All rows are made from the same 8 directions, up to rounding. Whole rows:
[[ 22.8   0.9  -2.8  11.1  35.2  -2.7 -22.2 -12.8  20.7  17.7  -9.6  -1.6
   10.2  -0.1   4.6 -22.0 -29.9  12.2]
 [-13.2  -0.2 -14.4  -3.8   0.9  26.0  22.9   0.9  22.9   2.4  -1.8 -12.4
  -22.7   3.2  -9.6 -35.8   8.9   1.0]
 [-10.0 -17.8  -7.6  -7.0  -8.7 -39.3 -12.2  -9.5 -23.4   3.0   2.1  -7.2
    5.3 -26.3   0.4   3.9  28.9 -24.0]
 [ 13.9  -4.3  -5.8  -0.4   4.7  -7.1 -10.1   3.5   3.1  -8.7   8.0   9.1
    0.5  -3.6   3.1  11.3  -1.2   5.4]
 [ -2.2   9.0   5.2   5.8  -5.2   5.5  -3.1  -8.6  -6.4   2.8  -4.6 -11.2
    1.9  -0.1   5.6 -12.6   3.7  -6.8]
 [-10.9   8.7 -12.6   0.3 -20.0   5.9  -6.4  -1.3 -16.0  -2.9   4.0   4.9
   -6.1  -6.9  -0.2  13.5   5.2  -0.7]
 [ -3.1  34.8   7.5  25.5 -26.0   3.9  -3.3 -30.0   4.0  15.9 -23.8  -8.3
   21.8  10.4  -9.2   3.5   6.7  11.8]
 [ -7.7 -12.3   4.9  -2.1   8.0  -9.9  -1.8   4.7  -2.2   5.7  -2.3  -3.0
    8.8 -14.8   3.4  -0.7  -4.7  -5.8]
 [  7.9  -0.1 -10.5   4.4 -10.4   0.1   1.6   2.1  16.3 -15.0   6.6   4.1
   -0.7  -8.2  -2.4   8.5  16.9   9.2]
 [ 31.5  -6.9 -23.9  -8.8  12.3  -9.5 -25.3  -7.0  -8.9 -18.7  22.5  -0.6
  -26.5  -0.6  12.3 -18.5  16.2 -12.8]
 [ -5.8   6.7  12.8   2.5   2.4   5.2  -5.3  -2.5 -15.7   9.0  -6.0  -5.7
    6.1   3.0   7.8  -4.3 -14.2  -6.6]
 [ -3.7   8.4  -6.2   5.6  -3.9   8.9   0.8  -8.1   6.6   5.8  -5.6  -5.3
   -2.3   0.3  -3.4 -11.3   1.4   3.3]]

Rows cut short, each followed by the rest of it:
[10.9  4.9  3.3  3.8  0.3  1.4  0.8 -1.4  8.2 -4.7  0.2  2.5  2.4  8.4
 -0.7] -> [3.1 0.7 6.6]
[ -1.7  11.2 -26.6  12.7  -7.0   9.3 -19.4 -16.9   6.8   6.0  -3.0  -7.9
  -4.3 -21.1   2.3] -> [-18.1   4.9   4.1]
[ 3.7  1.6 13.1  2.8 -0.1 -3.2 12.7 -4.9 10.3  0.1 -6.4 -8.5  5.4 10.6
 -4.0] -> [-9.3 10.6 -1.7]
[ 14.3  -3.3 -18.2  -8.0  15.8  16.4   3.9  -1.3  15.4  -8.0  10.7  -7.3
 -30.9  11.0   0.4] -> [-37.7   6.6  -3.1]
[  7.1   4.3 -26.6   1.9  -6.2  -1.7 -28.1  -3.4 -12.1  -5.2  11.0  12.8
  -7.0 -15.6   5.5] -> [15.5 -3.8  5.3]
[ -3.1  10.1 -15.9  -1.3 -17.2   9.6   1.6   2.0  -2.2  -5.9   5.5  14.3
 -10.5   6.7  -9.0] -> [20.3  2.4 11.6]
[ -7.1 -26.7 -12.5 -15.4  20.1   2.1  -6.9  22.7  -5.6  -6.0  15.9   3.7
 -13.3 -25.6  12.1] -> [ -6.2 -13.5  -9.0]
[ -2.7   9.7   0.9  14.2 -15.7 -11.0  -8.5  -0.1   5.8   5.5  -9.1  21.7
  29.3  -8.7  -9.3] -> [ 49.6 -12.5  25.5]
[-5.5 -6.6  9.9  3.5  8.0  2.8  4.4 12.8 12.2  3.3 -4.4  5.7 15.6 -9.6
  1.2] -> [ 12.0 -18.2  10.9]
[-22.8   1.3  24.5   1.2  -5.4  -1.1  25.9  -1.4   1.9  16.7 -18.9 -10.5
  14.6   9.8 -10.8] -> [-3.7  0.3 -4.1]
[ -3.5  -8.2  -8.6   2.3   2.6   0.4  -6.4   5.9   7.3  -2.7   3.2   0.0
   3.3 -22.5   5.0] -> [ 0.0 -1.5  2.4]
[ 22.4  14.9  15.4   9.9  13.0 -10.2 -14.0 -17.4  -1.9  13.0 -11.6   2.9
  15.1  24.8  -0.2] -> [  2.6 -18.0   7.2]
[  5.5  -4.1  -3.1 -11.0   0.3   0.2  17.0   9.8   8.3  -7.9   6.9  14.8
 -12.4  21.7 -13.6] -> [14.4  2.7  9.0]
[-28.4  -3.2  25.6 -11.8  -7.1  28.9  33.1  35.7  -9.1  -5.8   2.4  10.1
  -0.8  11.8   0.4] -> [ 24.0 -23.5   3.6]
[-2.1 -2.9  6.2  5.8 11.9  7.6  6.1  5.6 20.8  6.9 -7.6 -0.4 10.6 -4.5
 -1.3] -> [ -4.4 -15.8  11.5]
[ 19.1   5.4  17.6  -1.1  26.0  -1.4 -10.5 -13.4 -12.1  10.9  -5.0 -13.0
  -3.2  25.0  10.7] -> [-31.3 -15.5 -13.8]
[  3.3 -26.3   9.3  -5.3  19.1  -8.2  25.2  16.6  37.9  -7.1   0.6  -3.5
   5.9  -7.2  -6.2] -> [-10.1   8.4   4.8]
[ 16.0  -7.3 -15.5   0.6  24.0   6.1 -17.7   4.5  13.5  -1.4   7.7   5.5
  -6.3 -10.5   8.3] -> [-10.8 -19.6   8.8]
[  5.8  -5.7   6.6   6.5  -1.8   2.2   0.6   7.8  12.9 -15.7   5.1  -7.1
   8.8 -17.9  11.4] -> [-2.5 10.8 -0.4]
[ -5.3  10.7  19.6   7.7 -15.5  -4.3   6.5  -5.9  -7.2   1.9  -9.6  -5.0
  16.3   6.5  -0.9] -> [10.8  7.4 -2.2]
[ 0.4 -9.3 14.9 -9.2  5.4 -9.7 18.7  5.4  2.1 -1.1 -0.9 -0.7 -0.5 16.1
 -7.0] -> [ 0.1  6.7 -5.5]
[-4.0 16.5 -9.1  2.0 -8.3 15.0 -2.4 -2.8 -5.4  6.6 -2.5 12.0 -6.3 14.0
 -7.3] -> [ 12.9 -15.2  12.7]
[-14.7   0.4  -5.0  -1.1  -5.3  -0.1   8.8   0.3   3.7  11.0  -7.2   6.2
   1.9   0.9 -13.0] -> [ 9.5 -4.5  7.4]
[ -2.6  22.1  12.9  17.9 -36.5   4.7  15.9  -7.4  13.4 -10.2  -9.7  -1.1
  19.1   6.2  -8.9] -> [23.0 24.8 13.7]
[ -9.9  -7.7 -13.5   2.6   3.3  -9.3 -13.3  -2.9  -0.3  10.7  -3.4   0.3
   6.8 -25.3   0.2] -> [ 0.6 -5.1  0.3]
[-12.9  -0.6   3.6   0.2   0.9   7.8  -0.1   8.3  -5.4   6.3  -2.9   3.7
   5.5  -7.2   2.5] -> [  8.1 -17.3   2.9]
[-14.5 -11.7  26.5   2.1  24.6  24.6   5.1  26.5   5.6   5.0  -4.0  -7.6
  15.4 -18.2  21.0] -> [-11.2 -41.1   0.1]
[ 0.9 -0.5 -5.4 -2.2  2.9  6.3 -5.5  0.0 -5.6 -2.7  4.9 -4.6 -9.1 -3.6
  6.6] -> [-11.9   0.0  -6.4]
[-17.2  -2.2  11.1   7.3  -6.3  -3.4  17.8  -5.0  15.8  10.6 -15.7 -14.7
  15.3  -9.5  -7.8] -> [-11.6  12.1  -1.5]
[ -1.7   0.6  10.8 -11.8  -2.3  10.4   6.0  18.1 -21.1 -10.2  10.8  12.9
  -9.0  17.0   4.9] -> [ 21.0 -13.8  -2.1]
[ -6.3  -0.8 -11.3   6.1  -6.2 -14.7 -12.9  -5.0  -0.1   9.4  -5.3   9.8
  14.0 -17.7  -6.1] -> [21.5 -3.8  9.2]
[-2.5  4.0 11.8  1.4  6.6 12.0 -3.3  3.7 -9.2  3.1 -1.7 -5.0  2.3  1.9
 10.8] -> [ -7.4 -16.4  -4.3]
[ -9.8  10.7   8.0   7.8 -20.1   9.5  -8.1  11.9 -15.7  -7.4   2.0  12.9
  16.0 -11.6   8.9] -> [ 38.9 -13.7   9.3]
[ -5.3 -10.3 -18.2  -5.2   1.7  -7.9 -24.9   1.7 -22.3  -1.4  10.8   0.3
  -6.6 -28.6  13.0] -> [ -0.1  -1.3 -13.0]
[  4.6  -7.8  -9.1  -4.2  -2.7  -8.2  -2.2   0.8   0.1 -10.0   8.5  -0.9
  -7.0  -8.0   1.2] -> [-1.6 16.7 -5.8]
[  3.1  -4.9 -10.8 -11.2  -5.0  -4.2  -8.6   5.8 -21.0 -12.3  15.5   7.3
 -15.6  -1.0   5.2] -> [ 9.8  7.1 -9.5]
[  1.3 -17.6   1.2 -18.1  18.7   7.3  22.3  23.9  13.5  -6.3   9.6  13.5
 -15.8  16.7  -8.3] -> [  3.7 -13.0   6.8]
[ -7.7  -5.5  32.4   2.0   4.8  -4.6   2.7  14.3 -11.2   2.4  -5.6   1.0
  25.4  -4.8  11.0] -> [ 19.2 -19.6  -2.9]
[ 34.9   3.7  -1.7   6.5  28.2  -8.7  -3.5 -21.3  31.6   8.4  -7.8  -6.1
  -2.2  25.3  -8.1] -> [-31.9  -0.4   9.2]
[-13.9   1.7  -0.6  14.3 -19.5 -10.8  -0.3 -11.6   8.5   3.7 -11.1 -13.9
  19.8 -28.3  -1.5] -> [-1.7 23.9 -2.5]
[ 11.4  11.0  16.4  12.3   6.7  -4.2   1.0 -11.4  14.2  10.9 -14.8  -1.2
  18.8  15.4  -4.9] -> [ 0.4 -9.8 11.4]
[-10.1 -11.9  15.0  -4.2  -8.6   2.3  29.8  18.4  16.3 -14.1   2.2  -2.2
   4.9  -2.9  -4.3] -> [ 7.7 16.5  0.6]
[ 14.4   6.3  21.3  12.4   3.0  -2.3 -13.5   2.8  -1.9  -5.9  -1.7   2.4
  23.9  -3.6  15.1] -> [ 16.6 -14.0   5.9]
[ 13.6   0.2  -1.7  -6.5  -8.9  -8.4  -4.8  -1.9 -15.9 -17.9  13.6  -0.2
 -11.9   7.6   5.8] -> [  3.2  21.7 -12.3]
[ -8.4  -9.8   7.8   4.0  12.7 -23.7  -0.1  -9.3   8.2  23.9 -17.7  -4.2
  21.8  -8.9  -9.2] -> [-2.4 -7.1  0.4]
[ 20.7  10.8 -16.6   1.0  11.9  -3.5 -34.9 -12.4 -18.7   6.4   5.5  12.9
  -7.8   8.5   6.4] -> [  5.4 -22.3   4.2]
[ 11.0 -11.2  -6.5   7.5  10.4   3.6   1.5   1.6  33.7 -11.8   3.5 -14.4
   1.2 -22.8   7.3] -> [-27.7  15.7   1.8]
[  4.0   2.9 -10.6   2.7 -12.0  -6.4 -15.0  -3.7 -10.6  -8.5   7.0   3.2
  -0.2 -12.2   5.3] -> [11.5 10.5 -2.2]
[-16.1 -13.8  -2.5  -3.5  -7.7  -4.7  15.0  16.9  12.7  -3.7   1.0  10.5
   8.1 -16.3  -9.4] -> [23.9  3.3  9.6]
[ 12.8   8.1  -2.7   5.1  -1.2  19.6   5.2   1.7  17.9 -13.9   5.4  -3.5
  -8.9   6.9   3.6] -> [-12.5   5.7   7.6]
[  1.7   0.8 -29.7  -0.5 -15.6 -11.6  -2.5 -12.9   8.1  -3.4   3.9   4.1
 -12.0  -6.0 -14.8] -> [ 2.4 28.4  3.8]
[-6.2  5.9 -2.7  0.2 -5.3 21.5  4.5  8.2  0.5 -5.4  3.7  1.0 -7.9  0.1
  3.6] -> [-1.1 -6.7  4.0]
[  9.4   1.0  12.3  -4.9 -17.3 -16.5  12.9  -5.5  -8.8 -16.5   5.3  -5.5
  -3.2  17.2  -3.5] -> [  5.1  36.9 -13.5]
[-13.5  11.1  10.4  -2.3   8.9  10.0  -0.2  -6.6 -19.5  25.6 -13.4  -1.6
  -0.9  20.0  -2.7] -> [ -8.4 -29.6  -3.6]
[ 15.0   0.6  -1.5   0.4  10.5 -13.4  -3.3  -4.1  10.4   6.7  -3.6  15.6
   6.1  15.9 -11.7] -> [ 16.6 -11.4  15.3]
[ -6.3   3.7  -0.4  13.5  -4.9  12.6  -4.5   4.6  14.1  -1.4  -3.9  -2.3
  14.4 -23.2   7.0] -> [ 3.3 -7.3 10.9]
[ -2.0 -10.7 -14.7   3.5   7.1   0.8 -17.0   8.7   6.3  -2.8   6.1   3.9
   4.9 -33.1   9.9] -> [  3.8 -10.2   5.2]
[ -1.9  -3.4   6.7  -8.8   5.6   2.7   5.2   4.0 -11.5  -0.3   3.2  -3.1
  -9.2  10.3   2.8] -> [ -8.2  -2.4 -10.3]
[ 0.0 -3.7 20.7  2.5  7.1 -6.5  9.5  3.6  7.3  4.9 -8.3 -1.4 16.3  5.3
 -1.3] -> [ 4.6 -6.9  2.4]
[-2.7 -6.8 -1.4 -3.5 -6.4 -8.5  3.2  1.2 -2.9 -6.5  4.0 -3.4 -1.7 -7.3
  0.1] -> [ 0.5 16.6 -7.8]
